The rows of a group lie close to one hidden flat surface of 10 dimensions, which passes through zero. Surfaces can cross.
In the rows, zero is written as 128.
Known rows, each followed by its group:
[143 135  95  77 199 179 135 138 101 109 119 165 124 153  94 165  93 140]
mapi
[164 114  98 117 118  89  77 114 184 100 182 148 146 155 153 148 154 122]
Rupu
[149 155 156 167 101 120  96 146 187 130 123 190 125 114 121 116 153 129]
bimu
[160  98 152 112  96 118 110 138 183  96 139 145 126 142 120 126  86 154]
Soz
[149 102  90 183 134 131 173 149 177 108 148 156 151  94 156 148 136 173]
bimu
[ 92  62 156 166 109 127  99 108 183 130 120  76 120 116 142 116 151 163]
belam
[ 82 125  98 130 188 177 124 123 101 175 161 123 164 134 154 158  72 165]
Soz
[147 182 126 147  58 109 157 125 147 159 143 135 117 135 152 100 189  72]
Soz
[142 142 103 123 158 113 139 143 112 155 143 104 149 174 183 153 137 149]
belam
[156 118  84 143 127 124 156 150 131 100  99 151 114 114 132 144 162 148]
bimu
[ 98 145 186 138 133 123 140 133 136 152 120  87  97 102 119  72 160 128]
mapi
[ 90 149 117 179  87 114  49 108 177 178 136 160 126  81 124  91 154  95]
Rupu
[117 127 153 113 186 149 161 130 142 126 129 113 124 159 135 146 103 171]
Soz
[ 65 118 146 135  97 137  95 118  88  98 175 155 147 113  87 120 110 153]
bimu
[101 102 186  99  96 163 111 111 115 134 123  79 112 154 114 113 101 127]
bimu
[118 149 130 114  94 198 135 102 138 142  81 152  83 103  83 123 126  84]
belam
[111 149 130 124 179 182 152 126 139 182 128 134 145  89 113 110  47  98]
bimu
[126 109  87 184 117  94 150 138 111  73 102 147 110  81 105 123 216 150]
Soz
[124 143 101 141 103 145  68 131 161 161 135 165 120 119 126 108 171 126]
mapi
[126 137 187 106 191 108 121 126 122  96 111 124 114 141  86 124 111 126]
mapi
[128 146 147 164 117  81 168 152 111 125 127 112 130 141 150 115 180 154]
Rupu
[147 101 194 122 100 102 127 125 172 124 159  63 140 174 174 120 127 135]
mapi
[101 133 140 169 129 109 201 121 140  94 166 133 127 123 124 127 184 162]
Soz
[ 89 153 141 116 209 180 110 119 124 160 122 145 125 124  93 134  78 136]
mapi
[117 125  77 117 184 164 121 118 156 168 136 115 125 152 159 146 134 154]
Rupu
[116 154 111  85 184 110 116 111  69 109 161 126 149 170 143 178 118 131]
Soz
[106 145 119 108 230 171 151 119 119 111 131 155 123 162 101 174 115 168]
mapi
[ 77 114 141 179 156 108 185  89 137 118 127 108 141 122 139 162 108 159]
mapi
[ 85 117 151 166 167  97 185  83 134 120 108  88 133 134 141 167 122 143]
mapi
[107 170  89 142 151 158 116 116 117 196 115 156 135 118 126 139 105 106]
mapi
[ 92 100 150 115  93 189 139  74 146 103 130 120 113  96 119 168  76 101]
Rupu
[155  81 165  88 148 120  73 128 122  86 122 105 158 150 134 168  56 127]
Rupu
[127 163  95 114 172  77 192 139 113 125 190 118 140 146 132  91 173 126]
belam
[110 186 171 146 120 136 183 149  86 187 129 123 141 128 133  94 103 113]
Rupu
[108 131  70 110 133 189 153 134 123 172  67 124  79 126 132 138 135 157]
Soz
[142 139 126 132 126 109 109 137 145 125 109 143 106 117 101  97 162 114]
Rupu
[ 94 130 131 139  85 166 107 104 106 155  65 122 100  79 118 133 114  88]
Rupu
[136 147  89 103 223 162 135 150  71 151  87 127 131 139 127 155 113 133]
Soz
[181  82 150 121  54 141 111 108 178  90 136 151 140 151 123 149  77  96]
mapi
[ 92 193 138 112 202 153 148  99 145 146 127 148  97 130  96 127 147 110]
Rupu
[101 135 181 143  83 166 141 115 136 119 155 161 146 104 108 130  79 129]
belam
[149 112 138  98 199  88  79 119 158 122 139  91 131 178 139 136 139 126]
belam
[143 119 164 135  90 108 119 111 179 160 175  85 160 152 177 115  96  97]
bimu
[115  87 143 176  69 121 129 149 111  95  91 133 124  77 120 124 130 165]
belam
[131  95 108 133 129 120 178 111 135 135 125  60 121 147 176 141 145 138]
bimu
[ 95 109 123 126 114  92  66 110 103  81 159 160 141  95  85 132 112 126]
Soz
[130  68 148 136 113  77 131 153  94  99  92  59 120  91 133  98 155 150]
mapi
[145 129 205 134  65 138  51 133 184 153 107 125 111 166 132 109 140 120]
bimu
[118 162 127 157 106 134  67 118 149 185 128 153 152 140 170 153 127 116]
belam
[142 129 174 121  83 116 145 118 152 119 175 128 142 123 116  95 100  98]
belam
[106  56 130  94 118 108  90 105  85 100 133  61 139 122 117 118  87 124]
bimu
[127 170 176 125 128 186 203 134 143 133 132 137 110 161 129 137 137 150]
bimu
[ 80 102 105 134 133 127  73 126 116  92 135 180 125  72  70 128  97 153]
Soz
[ 86 121 131 125 135 197 193  92 153 130 115 101  83 121 106 126 154 132]
belam
[154 114 127  94  54 135 119  90 120  64 118 145 116 111 122 175 107  72]
Rupu
[116 126 192 130 168 137 139 112 156 127 163  94 155 191 169 172  96 161]
belam
[109 165 126  96 146 157 157 125 105 109 129 183 103  98  58 119  92 124]
Soz
[129 105 102 168 175 141  85 142 170 164  45 134 105  64 108 118 133 136]
bimu
[167 144 127 111 121  88 152 144  98  75 138 160 136 151 130 155 136 123]
belam
[116 175 171 124 116  92 162 102 105  66 126 165  96  99  71 128 164  90]
Rupu

New rows, each followed by its group:
[139 171 170 141 125  93 155 176  76 133  75 136 115  97 103  93 118 120]
belam
[141 170 187 113 119  77 115 103 126 105 100 111 102 155 138 143 165  85]
Rupu
[ 87 108 144 177  95 171 147 127 127 135 148 155 147  42  78  87  83 118]
Soz
[107 155 196 135 201 122 104 136 150  99 120 156 116 160  97 147 149 176]
bimu
[184  89  78 110 129 116  86 145 119 134  70 102 127 131 156 144 125 117]
bimu
[128  88 145 180 155 132 145 144  90 110 145 116 190  80 113 116 113 117]
Soz
[128 171 185 133 155 102 137 162 101 148 108 131 129 106  98  87  98 113]
belam
[163 151 129 118 129 111  34 126 170 177 117 140 137 167 160 134 133  94]
mapi
[134 165  61 104 136 179 116 116 147 166 128 175 100 107 102 120 129  79]
Rupu
[ 70 163 119 151 110 143 169  97  78 154 128 114 110  99 122 120 176  96]
Soz
[182  85 144 132 145 119 102 161 136 111  82 120 131 116 114 115 120 118]
Soz
[ 75 122 150 157 151 150 164 100 152  92 192 160 151 113  97 148  95 167]
mapi
[102 109  85 135 124  92  70 112 103 148 130 102 140 119 144 125 141 120]
bimu
[137 104 140 136 131 135 114 131 142 136  68  91 104 144 160 143 154 144]
belam
[110 132 175 183  54  98 153 134 136 137 103 103 107 101 136  82 180 130]
Rupu
[131 105 119 132 102 150 103 117 141 165  83 109 121 116 133 127 103 111]
mapi
[130 151 144 155 101  84 157  90 158  97 125 151 117 131 111 146 150  93]
mapi
[ 84 173 166 156 170 128 178 104 134 142 132 110 111 124 123 112 180 122]
Soz
[172 150 174  94 109 136 177 114 146 117  83 118  86 154 105 122 124  75]
mapi
[162  79  89  98  68 158 141 145  88  91  58 113  81 120 112 130 150 128]
bimu
[133 117  87 125 120 150 117 125 141 139 148 143 140 126 137 132 114 124]
Rupu
[143 145 100  91 164 180 128 152 126  99 162 173 121 163 110 141 150 167]
mapi
[ 45 150 143 109 118 139 159  71  81 114 160  92 108 128 119 146 139 123]
Soz
[138 185 121 126  92  83 128 114 124 133 183 162 150 127 127 104 141  77]
bimu
[136  78 170 133  93 102  85 141 152 134 138  74 137 125 162  95 130 140]
mapi
[ 91 157 124 125  90 169 141 110 160 184 176 137 132 147 153 132  88 141]
Soz
[136 132  91 124  80 193  88 144 170 159 171 162 123 142 149 113 174 149]
mapi
[119 128 131 144  74 171  83 118 157 166 104 166 116  76  85  94  84  79]
mapi
[ 96  97 175 146 189 123 112 120 161 112 147  95 144 173 157 163 131 204]
bimu
[144  49 105 118  56 137 133 132 155  82 170 124 156 138 161 153  79 191]
Soz
[155 115 174 179 142 128 174 145 156 138 162 116 180 133 150 114 118 129]
Soz
[151 190 144 116 197 152 127 145 140 162  78 154 103 139 110 132 138 115]
bimu
[ 79 126 142 176 119 112 130 145  71 121  96 141 133  67  93 115 134 155]
Rupu
[156 116 173 135  86 101 181 101 167 115  94  66 104 164 159 135 157 113]
mapi
[ 86 139 162 167 126  98  97 125 155 143 171 123 136 111 132  96 168 145]
mapi
[112 174 168 143 129  42 159 128  75 111 169 137 171  75 105 103  69  74]
mapi
[ 94 129 194 149 134 114 123 131 145 139 122 114 115  82  83  65 114 116]
belam
[156 140 109 125 176 117 110 148 147 138 149 154 156 169 156 149 110 158]
Soz
[126 152  76 161 157  56  75 122 107 150  98 132 135 127 159 151 175 125]
mapi
[155 128 115 122 149  64  77 147 121 140 119  98 144 169 178 147 157 136]
mapi
[126 122 128 180  51 120 120 154 117 158 109 129 145 108 174 131 128 147]
belam
[ 83 103 195 155 189 134 127 150 109 133  94 104 125  98  79  84  93 173]
Rupu
[119 146 132 120 217 118 125 113 121 118  64 127  97 150 102 159 141 129]
mapi
[124 162 138 138 122 111 119 109 119 174 111  87 138 160 198 164 148 119]
Rupu
[117 107  94 114  89 163 104 129 128 140 111 146 113 101 110 125  90 136]
Soz
[159  86 121 121  95  79  84 153 124  55 156 154 138 122 117 124 147 148]
mapi
[169 160 108  88 146 149  56 121 173 202  95 127 107 161 141 116 130  65]
Rupu
[144 134  95 118 146 160 123 123 149 111 129 161 108 165 118 159 161 148]
mapi
[123 114 136  64  64 140  82 110 171  99  99 161  58 126  83 119  84 142]
Soz
[166 145 141 120 112  88 130 122 113 176  42  71 107 130 159 120 120  57]
mapi
[152 142 101 186 107 105 101 145 112 170 121 136 161  96 145 102 172  78]
Soz
[ 75 162 161 159 140 111 116 123  73 139 125 143 155  98 126 145 106 129]
Rupu
[126 169 153 124 108  91  34 125 121 144 151 159 136 163 125 122 148 105]
bimu
[133  90 121  97 136 195 143 143 126  93 121 136 102 133  97 131 128 167]
mapi
[157 144 164  78 200 142 130 120 133 112  99 126 114 183 110 158  95 119]
mapi
[115 188 102 134 183 153 168 133 121 163 111 164 121 104 103 121 126 110]
bimu
[160 161 160 114  64 106 174  92 139 130 132  76 120 191 210 179 173  88]
Rupu
[ 59 146 207 166 134 137 144  91 167 141 135 139 118  79  74  95  99 113]
mapi
[113 176 117 109 145 130 145 105 112 100 154 175 121 119  97 147 134 106]
Rupu
[157 111 156 116 142  95 139 110 145  75  87 115  97 163 114 149 158 126]
mapi
[176 182 132 108 131 201 172 168 134 151  82 181  99 148 117 133 124 116]
bimu
[ 88 103  97 150 120 172 148 133 134 112 179 155 135 111 120 135 148 186]
mapi
[133 202 208  89 173 113 156 131 123 138 139 119 102 155 100  92 140  87]
mapi
[132 193 131 147 179 129 133 141 100 169  90 149 119  97  98  94 161  65]
Soz
[122 109 164 135 108 151 108 118 191 149 169 100 142 172 172 132 130 155]
mapi
[124 168  64 159 183  97 117 133 135 171 146 161 158  96 149 134 131 110]
bimu
[144 143 123 100 145  94  78 131  72 104 105 148 127 112  87 124 132  77]
Soz
[153  91 113 131  94 105 151 160  76  84 160 141 173 128 137 135  92 163]
Rupu
[171 152 151  91 117 145 218 142 109  78 132 133 106 178 128 147 148 143]
bimu
[127 141 175 165  80  78 158 139 133 114 167 129 158 137 164 126 134 146]
belam
[115 166  98 142 183 140 144 139 106 161 136 143 147 128 140 136 136 130]
Soz
[131 178 156 144  93  64 147 122 138  90 167 164 113 107 103  94 195  98]
mapi
[124 159 214  95 163 105  99 152 130 145 185 102 150 143 131  79 107 123]
mapi
[156  85 112 147 122  83  81 186  86 127  85 126 144 112 121  98 120 156]
Rupu
[100 197 170 153 205 112 107 117 124 178 105 119 117 130 115 106 171  92]
Soz
[141 129 146 152 109 134 138 153 146  74 134 206 125  90  74 122 124 143]
bimu
[134 134 143 145 101 109 139 143 144 160 164 115 156 150 161 103 130 136]
Rupu
[125 166  77 131 130 114 194 133  70 152 112 118 130 119 154 141 144 113]
mapi
[124 147 145  83 157 153 158 132  93 108 142 151 131 125  87 134  72 117]
Soz
[164 137 174  90 151 107  77 145 147  95 109 127  96 153  99 104 171 111]
mapi
[106 180 127 162 115  40 145 139  89 156 165 108 158 101 165  97 163 110]
mapi
[113 148 105 168 110 102  58 123 157 187 149 160 158  87 142 105 118  92]
bimu
[118 129 150 118 116 150  80  90 195 134 164 144 124 114 108 122 106  85]
Rupu
[110  78 131 144  95 117 160 135 104  66 110 125 108  67  83 108 141 148]
mapi
[148  92 167 109 135 119  68 141 152 130 119  89 130 149 142 115 116 136]
mapi
[ 86 174 200 141 149 147 125 119 118 187  86 106 107 116 117 106 105 100]
Rupu
[100 185 174 137 184 132  74 122 143 162 105 158 109 135  97 111 145 119]
bimu
[132 116 146 106 177  94 172 115 121  96 163  76 143 179 162 159 129 154]
bimu
